Each cloud of rows lies close to a flat space through zero, with a little noise off it, and is much wider in some directions of that space than in others. After each cloud: how many dimensions does that space have?
In the rows, zero is written as 128.

[[139 115 137  97  89 123 106 156 149 106]
 [125 164 141 113 188 162 136  63 105 154]
 [137 124 124 153 143 131 106 118 129 140]
 [126 116 145 111 107 129 126 129 141 123]
 [126 159 109 122 169 132 147 121 104 133]
 [124 128 140  91 109 128 133 133 136 115]
 [136  84 110 140  51  86 113 215 158  93]
 [127 121 122 125 109 116 133 151 134 117]
 [126 119 143  78  81 120 132 154 148 103]
 [116 128 167  62  96 138 147 112 144 114]
 [129 170 118 143 210 156 133  70  93 161]
 [121 150 124  93 139 132 153 127 118 122]
 [114 103 127 148  92 107 161 153 130 122]
 [123 157  70 168 177 111 157 157  91 132]]
  4

[[132  81  89 141 129  88 135 120 167 219]
 [118 127  99 133 126 119 118  89 159 156]
 [145 151 113 153 126 137 156 125 135 121]
 [129 129 156 120 125 132 112 141 100  96]
 [115 114 131 149 143 144 132 140 135  90]
 [133 126 156 148 129 134 115 144  98  69]
 [130 161 131 122 124 147 130 114 121 102]
 [114 157 125  95 118 134 101  87 130 127]
 [128 136 146 133 126 137 114 128 108  88]
 [135 123 133 134 131 130 143 149 123 127]
 [136 128 117 138 127 123 142 129 135 145]
 [154 128 122 168 126 123 155 143 123 125]
 [106 114 132 102 130 121  95 113 131 136]
 [109 124 118 116 133 130 113 107 145 134]]
  5

[[ 79  66 140 183  60 105 143 169 138 159]
 [166 155 118  39 166 132 116 121 118  95]
 [123 112 167 105  72 112 202 196 155  90]
 [158 103 156 107 145 104 160 152 142  76]
 [ 97 126 133 229 106 130 129 109 137 167]
 [146 160 135  76 122 123 140 133 131 116]
 [139 134 136 130 132 128 146 129 135 112]
 [103 124 116 177 119 139 108 113 120 162]
 [ 75 103 109 175  92 158 104 138 113 172]
 [132 162 117 131 135 131  98  93 118 163]
 [112  59 121 115 128 154 136 174 116  88]
 [ 90 140 142 235  85 140 162 125 143 154]
 [ 93 134 130 230  89 122 131 110 134 178]
 [164 167 149  62 126 109 168 144 142  92]]
  5

[[125 161 143  85 105 144 111 117  95 116]
 [153  79 175  66 136 232 202  29 110 226]
 [142 131 150  78 118 186 139  84  90 158]
 [159 103 208  72 167 170 139  69 121 189]
 [133 127 146 133 164  75  93 145 140 100]
 [ 94 220  71 136  64  80  52 199  99  18]
 [106 174  76 123  66 141 118 149 100  96]
 [117 144  83 104  63 196 164 107  84 152]
 [101 149  69 200 121  46 103 198 171  69]
 [135 134 165  89 134 143 113  97 115 140]
 [108 150  57 144  73 135 141 147 112 112]
 [125 115 128 174 163  48  97 167 178  98]
 [125 140 115 123 109 136 135 127 115 120]
 [146 114 177 106 162 130 127 102 130 141]]
  3

[[157  68  98 103 136 129 191 163 131 170]
 [129 150 114  76 137 116 109 156 144 121]
 [132  97  87  82 163 169 155 163 121 164]
 [130  72 148 168 127 133 189  85 108 160]
 [108 100 154 220 123 164 152  67 101 138]
 [117 113 126 150 138 156 140 116 118 139]
 [154 175 137 125  84  71  92 162 173  90]
 [134 134 141 171 109 122 123 123 133 117]
 [143 182 163  98  87  39  87 136 164  81]
 [119  91 146 208 122 159 167  85 105 146]
 [149  97 123 184 109 140 158 133 134 144]
 [122 107 152 182 118 136 151  90 112 136]
 [106  95 137 223 137 194 155  77  95 145]
 [131  82 139 199 122 153 176 101 117 149]]
  4

[[121 124 118 128 122 127 123 124 127 130]
 [125 119  83 132 113 135 118 109 133 134]
 [163 112  34 145 116 138 118  87 150 135]
 [117 136 171 121 137 127 128 146 119 123]
 [102 135 167 118 130 133 115 145 119 125]
 [144 126  96 136 127 142 114 112 141 129]
 [108 113 124 120 111  87 182 134 108 139]
 [ 98 134 166 117 128 125 129 149 114 129]
 [134 117 102 132 116 106 160 119 124 135]
 [ 93 136 163 113 129 142 100 144 115 126]
 [114 126 138 124 124 128 128 133 122 131]
 [127 137 137 130 136 150  96 130 134 123]
 [140 144 173 128 150 132 127 143 131 116]
 [152 121 104 136 127 115 152 118 134 129]]
  3

[[140 121 103 118  93 141 102 117 119  88]
 [178  55 104 159 100 166 149 129 185 205]
 [ 78 170 153 145 169  85 149 158 130 157]
 [161 103  83 159  71 104 124 114 177 124]
 [ 71 118 137 155 136 108 135 145 131 159]
 [122  88  86 151  88 168 130 160 149 177]
 [139 117 161  92 152 166 119  99  86 103]
 [152 110 127 129 115 135 130 114 141 130]
 [198  67  52 165  49 166 139 146 204 188]
 [167 101  95 141  84 112 120 108 166 113]
 [147 103 116 129  98 132 111 108 134 107]
 [148 139 179  91 171 138 129  92  97 100]
 [163 146 123 112 116 101 115  93 126  63]
 [ 93 109 134 144 138 138 139 142 133 171]]
  5

[[121 106 123 151  99  96 164 144 167  93]
 [149 132 138 109 104 115 114 102 166 133]
 [ 99 135 117 148 125 135 155 143 115 122]
 [151 174 127 127 132 155  97 130  57 137]
 [130 128 125 132 131 137 158 105 121 103]
 [ 97 136  88 162  95 153 156 158 192 137]
 [115 140  85 172 137 191 157 149 129 121]
 [138 138  82 174 102 154 137 183 160 115]
 [167 152 133  79 110 142 159  59 118  94]
 [132 120 122 122 146 139 149 124 105 111]
 [130 136  78 154 118 165 164 164 145 110]
 [ 95 127 134 138 114 114 139 132 149 137]
 [165 143 156  97 113 112  95  91 123 129]
 [140 147  98 192 144 184 133 162  81 106]]
  7

[[163 176 113 118 199 120 131 131 140 138]
 [138 160 132 126 184 127 121 125 143 150]
 [218 180 105 134 237 103 175 115 118 161]
 [173 176  99  85  81 119 103 159 126  68]
 [ 78  67 146 130 123 185  70 158 126 140]
 [130 135 184 146 177 138 187 146 150 134]
 [ 97 112 139 103  64 159 107 172 142  65]
 [167 108 117 113 133 149  31 131  85 194]
 [224 165 115 122 236 131 120 141 108 182]
 [174 120 111 122 142 130  62 117  88 198]
 [210 177  87 126 235 106 142 109 114 176]
 [146 165 182 128 188 140  97 142 143 188]
 [119 154 153 136 145 114 173 129 154 112]
 [106 104 170 127 106 152  52 132 115 183]]
  6

[[128 128 124 146 109 138 165 172 142 140]
 [136 141 125 122 131 147 109 147 118 114]
 [139 144 124 121 130 159 104 161 117 103]
 [134 133 126 117 140 132  99 112 115 116]
 [124 129 130 150 106 137 171 182 146 144]
 [128 129 129 142 112 141 155 165 137 136]
 [127 128 129 131 124 124 138 130 128 133]
 [120 119 130 130 128 115 140 118 133 135]
 [130 131 132 114 148 126  90  92 113 112]
 [122 119 132 118 141 106 117  84 126 132]
 [128 131 126 124 132 132 118 124 122 124]
 [125 127 132 119 135 118 117 102 125 126]
 [128 122 129 135 117 128 147 145 135 136]
 [117 112 131 118 143  90 117  53 126 134]]
  2

[[120 113  67 170 110 156 163 115 175 139]
 [124 118 176 100 160 141  61 129  74 135]
 [ 80 133 202 146 122 166  38 135  98 111]
 [137  58  96 117 117 118 191  71 163 106]
 [185 160  64  97 121  69 199 139 178 126]
 [144 124  71 126  77 147 147 107 176 128]
 [152  86 136 121 149 108 163 102 121 129]
 [120 202 108 168  27  80 243 149 215 137]
 [ 93 169 110  83 128 138  85 151 125 144]
 [181  49 130 135 150 105 177  73 150 143]
 [148 160 175 123 140 132  70 159  84 163]
 [149 159  81 105 128 117 139 144 155 179]
 [125 105 174 143 119 102 140 108 145  77]
 [ 46  57 226 146 156 125 148  92  46  25]]
  8

[[ 74 111 137 163 158 117 135  88 127 101]
 [ 99 120 150 105 150 127 137 167  98 139]
 [189 102 121 145  95 102  99  86 139 123]
 [189 118 105 113 108 114 130 136 130 134]
 [198  97 155 110  93 115  76 134 108 148]
 [112 122 154 152 129 132  97  98 128 118]
 [ 54 160 103 199 164 165 139  63 177  81]
 [163 120 135  87 112 114 131 170 106 154]
 [114 114  62 215 167 135 152  42 176  62]
 [105 171 155  83 116 153 128 183 121 162]
 [129 126 138 135 137 147 107 134 125 127]
 [173 119 112 151 129 152  99 117 141 118]
 [132 146  94  98 116 106 185 146 137 136]
 [141 108 137 139 134 129 106 122 118 125]]
  5
